The rows of a group lie close to one hidden flat surface of 10 dimensions, which passes through zero. Surfaces can cross.
In the rows, 128 means zero.
Some rows, each with its group after it:
[ 88 106 140 113 172  91 101 133 176 105 120  83 123 118 150 110 118  95
 152 138 143] | Z_699
[ 78 101  85 153 107  60 176 139 134  93 114 200 189 136 169 114 126 198
 107 140 104] | Z_742
[130 140 156  83 174 125  91 137 136 141 124  75  98 112 131 132 130  70
 158 144 160] | Z_699
[117 145 180 124 108  74 104 134  75  82 121  93 162  96 110 104 174  48
 146 164 174] | Z_162
[134 148  91 148  87 113 174 101  41 102 109 184 152  75 141 139 177 135
 130 142 139] | Z_131
[128 107 131 117 108  91 102 105 123 136 118 175 160 111 141 109 121 201
 102 117 131] | Z_513
[127 116 121  73 155 124 114 135 121 125 119 127 161 118  72  97 109 140
 134 174 104] | Z_131
[127 133  99 150 169 181 139 103 172 144 125 108  66 128 107 164  91  68
 153 125 126] | Z_615
[159 133 115 165 111 118 138  73 154 112 129 133  90 158 181 135 132 126
 107 107 159] | Z_771
[122 112 134 125 114  73 116 136 131 103 124 152 183 150 154  82 135 192
  96 136 103] | Z_131
[113 124 156 101  85  77 121 169 106 141 148 178 156 105 158 147 127 104
 134 113 206] | Z_771
[122 188 136 165 116 105 149 124 138 132 104 117  85 127 113 150 140 114
 123 141 131] | Z_615
[137 146 187 115 105  90  84 135 105 131 112 114 137 119 106 115 151 121
 132 151 154] | Z_699
[ 96 129 103 119 112  87 183 145 116 102 158 130 180 108 164 114 149 149
 153 168 127] | Z_699
[ 76 111 130  70 162  69 150  78 179 164  85 134 142 128   4 161  64 161
  93 202 176] | Z_162
[116 156 181 122 110 124 149 173 172 152 144  56 110 184  83 139 128 162
  76 108 132] | Z_131
[ 81 102 150 144 127 161 120 211 143 145 122 118 130 151  70 137 116 113
 190 149  89] | Z_742
[190 132 119 134 143 146  86  76 111 135  94 161  98 137 134 120 122 128
 120 131 117] | Z_699
[ 81 106 100 156 134 136 156 152 165  99 126 121 130 129 141 120 119 146
 121  90  91] | Z_131
[ 91 122 136 131 149 136 108 152 121 116 104 104 131 105 106 117 139 121
 137 114  94] | Z_771
[178 130  87 150 117 148 164  50 121 123 138 139 121 150 123 125 129 150
 128 173 119] | Z_615
[164 139 118  91 183 112 104 108 151 149 108 138  93 151 176 141 111 114
 107 128 147] | Z_162
[142 102 144 175  98 104  87  67 133 104 104 157 147 137  80  90 110 152
 135 169 111] | Z_699
[138 145  96 140 153 112 148  87 112  85  96 113 102 109 184 122 167 122
 114 118 126] | Z_699
[140 147 118 149 148 153 143  78 109 121  93 102  67 111 127 165 152  82
 106 100 158] | Z_615
[145 127 116 118 133 160 129 125 118 140 143 131 124 125 120 131 120 115
 146 137 121] | Z_771
[164 155 145 106 186 111  71 132 133 133  85 117  69 139 202 131 142  85
 116  99 144] | Z_513
[ 93 115 150 151 163  54 100 106 157 106  39 130  99 152 111 132 128 121
 132 175 142] | Z_742
[125 138 113 152 123 190 144  90 114 165 105 135  65  91  84 189 122 114
 150 108 149] | Z_162
[ 93 109 115 120 148  92 145  67 132  97  86 126 142 103  64 129 116 124
 110 166 149] | Z_513
[115 116 151 169  45 156 155 172 137 133 202 121 151 142 120 138 124 125
 153 101 150] | Z_771
[136 104 146 103  94 152  84 161 110 157 162 157 170 108 118 103 115 182
 147 110 107] | Z_513
[150 148 109 152 114 151 189 115 126 168 120 151  95 179  99 184 125 138
 150 186 135] | Z_742
[ 57 117 138 155 109 107 154 149 155  85 119  90 158 124  61 108 125 150
 106 125  98] | Z_615
[113 105 152 115 134  79  99 118 167 133 127 135 145 145 128 119 104 132
 134 155 156] | Z_615
[ 73 132 132 169  49  82 192 108  75  97 127 165 156  70 106 169 161  95
 129 126 215] | Z_771
[124 140  92  66 180 135 164 170 111 134 101 138 126 128 156 148 133 159
  41  61 110] | Z_615
[140 110 111  92 130 136 132 111 124 112 135 146 119 109 132 145 110  72
 118  98 190] | Z_771
[160 131  87 115 128 132 166  89 112  99 121 139 139 144 123 104 137 174
  86 140 102] | Z_771
[128 123 105 139  99 125 189  98 134 137 170 148 154 147 102 150 105 117
 145 186 157] | Z_162
[107 128 165 125  93 113 121 133 116  92 138  76 166 108  71  88 147 147
 102 121 118] | Z_742
[ 76  92  99  97 150 115 139 197 126 131 116 181 178 125 117 120 105 152
 153 148  87] | Z_742
[136 130 135 130  98 104 130 106 128 123 156 134 157 123 135 116 128 142
 121 141 149] | Z_742
[198 115 125 152 126 135  82  63 153 120 126 141 127 177 125  72 109 173
 138 176  81] | Z_699
[135 119 170 142 114 114  93 143 195 137 145  90 125 185 143  99 112 182
 101 106 108] | Z_513
[124 105 124 139 106 123 110 150 126 121 150 158 166 127 151  93 124 160
 160 139  96] | Z_162
[ 75  87 156 128 155 118  69 128 155 101 101  99 132  89  82 106 108  88
 157 122 131] | Z_513
[153 150  92 126 190 115 108 142 220 135  98 136  45 176 233 119 101 155
 143 106  95] | Z_131
[154 135 110 148 140 116 137  80 151 123 112 137  99 156 165 133 128 144
 102 124 133] | Z_699
[136 158 166 152  80 112 135 132 132 138 143 105 132 146  93 122 139 142
 137 163 132] | Z_615
[ 85  88 133 159 130 139 101 114 158  97 121 106 134 108 103 103 110 125
 144 108 110] | Z_513
[153 141 111 136 150 171 106 116  70 104  92 123  99  81 143 117 169  94
 146 103 100] | Z_771
[ 78 140 152 136  95  77 132 184 129 148 136 162 154 107 132 148 121 115
 152 134 158] | Z_615
[123 113 175 170  75  70  81  93 127  85 126 122 168 121 101  66 147 142
 178 197 127] | Z_699
[123 134 112 119 135 113 157 155 132 135 152 150 138 145 183 147 124 113
 107 110 149] | Z_162
[169  47 125 165 130 183  91  28  87  98 167 124 192 141 127  93 125 117
  85 107 104] | Z_131
[ 61 107 183 143 115  90  63 186 144 130 100 129 132  90 130 124 130 132
 146  80 138] | Z_162
[133 106  90 205 135 215 139 105 142  97 122 100  81 137 119 123 132 101
 181 113  65] | Z_742
[136 154 133 141 164 140 113 116 128 157 100 109  92 128 133 147 138 125
 139 144 106] | Z_771
[119 125 113 112 118 136 149 176 115 111 140 130 168 137 124  97 139 185
 105 113  73] | Z_131
[117 106 140 107 138 124 123 122 141 127 129 106 139 135  90 125 115 129
 116 141 139] | Z_615
[147 115 142 115 124 172 134 117 128 151 164  97 143 154  70 134 113 124
 106 140 126] | Z_131
[149 129 120  95 154 136 122 137 136 107 115  93 145 159 109  81 132 186
  78 121  63] | Z_131
[144 126 134 155  93 118 168  83 149 115 184 103 154 169  97 122 118  90
 155 205 156] | Z_162
[108 115 138 125 157 127  96 182 168 148 125 129 105 146 180 139 110 120
 129  79 124] | Z_742
[132 153 149 178  81 159 201  88 153 136 165  57 104 174  41 162 128 122
 117 165 152] | Z_513
[123 134  56 139 156 142 205  76 133 107 100 138 104 134 139 157 128 154
  58  94 116] | Z_513
[163 127 116 199 119 196 101  60  98  84 113  97  77  97 126 106 160  80
 183 126  99] | Z_162
[150 129 111 135 129 116 129  94 131 125 128 148 125 132 159 123 125 137
 125 135 133] | Z_742
[105 114 118 140 166 130 129  82 173 103 106  87  90 123 120 137 108  96
  95  96 143] | Z_742
[179 188 167 137 121  81  89 137 168 173 129 141  86 178 186 130 125 146
 132 152 137] | Z_615
[102 115 124 139 132 117 135 118 138  90 112 102 139 126 107 105 134 136
 108 124 108] | Z_162
[ 85 121 110 136 146 111 155 141 147 130 115 141 124 122 152 158 116 129
 103  96 140] | Z_771
[124 138 111 143 116 119 162 131 111 101 134 135 146 131 129 120 147 115
 143 161 116] | Z_513
[153 133 138 148 147 127  91  73 122  94  87  95  93 120 128 103 152 110
 126 132 121] | Z_131
[142 130  83 117 126 146 194  99 145 150 188 133 140 145 139 151 107 120
 177 201 147] | Z_699
[181 142 100 103 135 139 114 136  89 171 142 206 120 116 208 151 126 117
 161 132 146] | Z_513

New rows, each followed by its group:
[156  80 161  97 113 109  90  78  75  93 119 104 167 125 132  96 168 145
 100 124 171] | Z_615
[123 126 135 143 107 136 125 112  73 113 122 137 141  86 115 136 155  95
 141 128 147] | Z_131
[124 130 169 154  70 139 121 162 117 155 166 124 149 138  90 132 131 123
 191 170 134] | Z_742
[185 169 113 121 170 171  95 104  55 112  71 110  84  95 150 109 186 117
 123 113  75] | Z_771
[101  87 124 139 139 130 123 119 136 117 135 133 156 127 137 131 112 119
 100  95 134] | Z_131
[140 153 148 106 123 148 125 164 117 149 136 104 114 126 103 134 135 125
 135 128 123] | Z_131
[154 100 142 123 129 126  77 111 113 118 138 135 166 132 137  84 126 136
 140 144 108] | Z_131
[ 99 162 113 180 107  72 170 100 139  78  85 124 133 129 107 106 149 171
  94 151  91] | Z_615
[ 87 107 144  91 147  70 109 164 135 153 122 171 158 117 163 157 104 115
 101 102 183] | Z_131
[102 120 138 106 148  82 100 178 162  87  99 104 159 156 141  57 134 204
  88 111  57] | Z_131
[150 111 135 124 115 136 114 130 118 118 144 118 149 144 144 100 141 159
 121 121 110] | Z_615
[115 126  66  90 217 198 173 121 100  79  96  71  99  93  94 140 136  39
  83  80 103] | Z_162
[150 144 130 118 142 133 109 149 153 169 144 146 104 150 164 143 104 117
 148 130 136] | Z_615
[ 74 122 140 152 118 134 135 140 108 122 119 110 148  87  69 131 139 112
 166 153 113] | Z_771
[142  97 155 143 112 184  70 136 108 142 171 120 142 103 106 115 121  69
 206 140 125] | Z_131
[148 131 132 119 135  60 143  75 149 111 103 122 151 186 138 106 132 202
  28 141 130] | Z_131
[ 95 131 168 161  78  91 114 184 126 108 162 109 157 113 184 106 165 132
 168 114 133] | Z_699
[125 174 135 152 140 121 104 163 162 159 121 143  84 126 145 141 111  91
 173 137 114] | Z_615
[131 127 121 144 125 118 136 115 127 120 115 139 125 134 131 125 133 140
 136 146 120] | Z_742
[109 118 142 129 135 168 132 103  88 125 118  90 119  91  61 160 139  63
 110 106 161] | Z_131
[ 86 115 136 146 109 126 148 168 154 129 158 113 146 133 132 136 122 132
 135 109 130] | Z_699
[116 187 130 104  96  75 205 155 120 166 121 150 121 143 131 188 147 164
  70 126 184] | Z_131
[139  89 152 159  74 135  72 125 154 130 164 142 163 137 145  71 115 219
 139 102  86] | Z_513
[116  98  96 147 144 145 129  78 140 126 112 154 108  98 137 145 105 124
 130  97 141] | Z_513
[104 114 103 102 164 151 136 172 122 140 121 144 124 111 138 148 114 106
 131  97 119] | Z_742
[ 95 118 142 114 160 101  87 147 157 124  97 121 105 105 128 128 112  91
 162 129 144] | Z_131
[100 121 119 174  75 134 162 144 100  85 150 126 166 105 131 104 163 149
 145 121  98] | Z_699
[169 137 123 151 116 144 138  73 115 118 131 114 118 149 129 120 147 144
 106 135 116] | Z_131
[144 102 183 123 101  92  80 162 144 154 176 137 185 185 186 105 125 179
  77  95 128] | Z_131
[133 124 120 160  88 112 155  86 158 136 160 149 136 147  99 129 104 142
 183 211 144] | Z_131
[168  75 129 122 127 132  87  76 108  85 127 116 159 140 154  69 149 165
 121 131 107] | Z_615
[124 163 185 179  80 105 129 130 139 136 136  86  88 140 162 161 164 116
  91  66 181] | Z_742
[166 141 170 122  93  99  72 125  90 124 129 142 130 109 154 103 157 107
 164 145 161] | Z_771
[146 125 123  97 163 146  97 126 114 125 111 116 134 119 106  98 128 133
 138 150  89] | Z_771
[157 132 126  80 102 155 138 145  73 131 151 151 138  97 114 144 136  82
 132 110 176] | Z_771
[152 157 163  91 133 114  85 161  85 143 120 122 124 105 149 122 161 109
 146 129 144] | Z_699
[109 138 139  76 152  89 130 171 137 155 105 145 138 146 122 149 112 155
  56  94 143] | Z_699
[172 142 164 110 142 168  89 100 140 171 136  88  77 138  91 146 112  84
 152 149 161] | Z_513
[124 116 142 123 123 121 118 140 145 137 145 125 138 143 125 122 116 138
 134 138 136] | Z_615
[101 151 121 125 101  72 164 154 104 135 117 180 140 102 157 157 143 137
 131 134 168] | Z_131
[ 88  98 127 141 139 124 161  93 116 129 126 130 143 117 119 180 121  93
  55  73 181] | Z_131
[145 160 136  89  65 189 151 223  68 171 236 138 168  77 183 147 146 127
 110  25 147] | Z_742
[105 108  95 116 146 137 155 114 138 122 123 138 145 123  90 126 103 148
 120 145 109] | Z_162
[151 143 112 176 138 128 154  67 142  91 110  98  92 156 139 123 144  98
 133 161 120] | Z_513
[101 143 104 104 174  83 128 161 226 143 100 135  78 149 150 130  78 140
 170 158 126] | Z_131
[168 139  85 132 147 119 132 103 152 135 120 172 100 152 201 126 115 151
 140 143 115] | Z_131
[172 158 146 114 124 100  99 109 155 141 120 119  99 152 120 100 120 147
 181 211 127] | Z_131
[103 119 116 136 139 193 111 135  95 132 100 126  97  63  88 149 133  98
 162  90 113] | Z_162
[122 109  79 163 129 151 155  88 119 102 113 150 125 107 123 121 127 151
 133 126  95] | Z_162
[138 119 148  93 141 146  90 136  81 119 119 111 150  93  79 105 138 103
 143 147 116] | Z_131
[102  83 124 107 157 122  84  85 146 145 109 161 129  81  96 139  80 108
 153 134 166] | Z_513
[ 88  66  79 156 129 207 102 127  91 113 134 177 138  31 127 127 110  96
 201  70 101] | Z_513
[ 83 128 129 154  97 130 193 185 146 133 185 116 159 153  99 154 115  66
 187 189 143] | Z_513
[133 101 166 124 110 172  98 137  99 146 172 106 163 122  87 128 126  93
 139 120 137] | Z_131
[131  99  96 165  90 155 184  71 121 169 193 190 155 127 126 189  88  95
 163 167 190] | Z_131
[112  94 127 134 158 111  89 114 163 127 123 146 124 121 157 127  97  96
 152 123 146] | Z_131
[191 147 150 160 143 170  81 130 151 163 124 113  46 179 192 145 134 104
 163 108 120] | Z_742
[164 112 111 121 121 170 164 107 132 170 186 145 152 171 125 153  97 145
 100 133 132] | Z_131
[ 93 121 115 110 132 131 143 149 105 139 122 153 136  90 123 159 123 117
 117  93 148] | Z_513
[ 90  98 141 143 124 120 101 111 127 120 102 148 138  96  62 135 105  91
 145 134 150] | Z_699
[102  78 138 174  88 134  85  61 126  97 113 133 150  71  85  92 121 169
 145 111 119] | Z_513
[ 87 131 133 206 119 152 131 137 127 109 111  89 119 114 124 117 156 146
 151 116  60] | Z_771
[108 154 136 121 142  72 117 144 196 140 122 136 139 157  81  96  81 155
 147 208  89] | Z_615
[152 146  90 116 128 224 159 140  74 142 153 129 130  88  57 135 128  95
 179 156  78] | Z_615
[144 143 132 116 168 153 122 109 120 125  94  82  80 136 126 150 145 104
  63  73 135] | Z_131
[145 122 129 118 120 112  87 153 103 152 126 206 143 114 172 133 117 129
 152 120 139] | Z_699
[157  98  83 205  84 192 167  79 120  93 174 134 160 151 139  92 136 169
 141 132  61] | Z_131
[ 91 143 137  97 157 111 148 138 108 147  86 125 105 100  84 183 130  80
 109 123 181] | Z_742
[ 74 107  94  83 171  99 142 158  94  91  94 156 179  78  97 117 124  90
 145 160 116] | Z_513
[141 141 124 108 114 116 132 110  88 140 108 158 140 103 100 132 140 161
 127 158 131] | Z_162
[ 86  91 140 162 128 136 119 121 105 110 127 127 144 100 147 151 140  84
  91  50 158] | Z_131
[ 87 138 128 105 123 103 174 185  87  88 141 108 172 109 135 133 160  75
  97 103 147] | Z_162
[101 165 173 146 116 162 140 197 138 192 150  83 114 146 101 168 137 140
 134 120 106] | Z_771
[129 132 126 105 133 117 121 131  90 133 111 148 139 102 111 128 139 113
 142 153 136] | Z_742
[ 96 114 137 118 156 109  94 116 125 101  73 111 124  91  94 111 135 121
 118 117 122] | Z_162
[125 129 124 146 113 152 129 145 107 129 138 137 122 111 149 138 141 125
 140  94 121] | Z_513
[135  74  85 171 136 150 143  67 143 112 153 158 155 149 167 124 101 136
 108 110 112] | Z_131
[144 121 107 104 188 137  89 104 122 146 103 146 123 106 120 118 109 108
 175 185 100] | Z_771
[ 88 115 107 120 166 144 157 132 165 159 131 126 131 133  86 157  87 127
 136 156 114] | Z_771
[130 142 155 137  95 123 142 128 114 124 145  97 136 133  98 129 147 112
 126 147 148] | Z_162
[ 49  79  71 178 108 137 181 167 162 104 149 178 165 120 184 135 107 189
  97  38  91] | Z_513
[122 149  74 103 155  90 211  89 118 118  78 152 127 142 119 161 134 174
  37 135 133] | Z_742
[112 128 122 128 148 125 129 138 136 129 114 122 133 133 127 119 129 152
 117 132  95] | Z_771
[130 112 124 109 110 157 149  81 166 138 210  91 158 117  84 121  81 118
 111 131 159] | Z_742
[ 68 145 116  80 152 121 169 221 103 141 128 131 134  88 174 175 146 105
  96  53 153] | Z_699
[109 124 153 180 127  89  75  69 123  56  64  94  99  84 113  87 162  90
 167 148 133] | Z_131
[159 217 189  87 117 123 123 172  58 227 120 121 106 117 103 193 171 120
 135 172 167] | Z_771
[122 118 145 135 127  99 113 100 158 130 113 134 126 146  97 129 105 134
 111 143 146] | Z_699
[107 132 123 156  92 145 130 190  96 116 145 152 142  93 162 119 153 128
 175  98 102] | Z_131
[118 121 115 162 142 116 119 102 156 111 107 134  95 125 172 131 124 112
 141 112 133] | Z_131
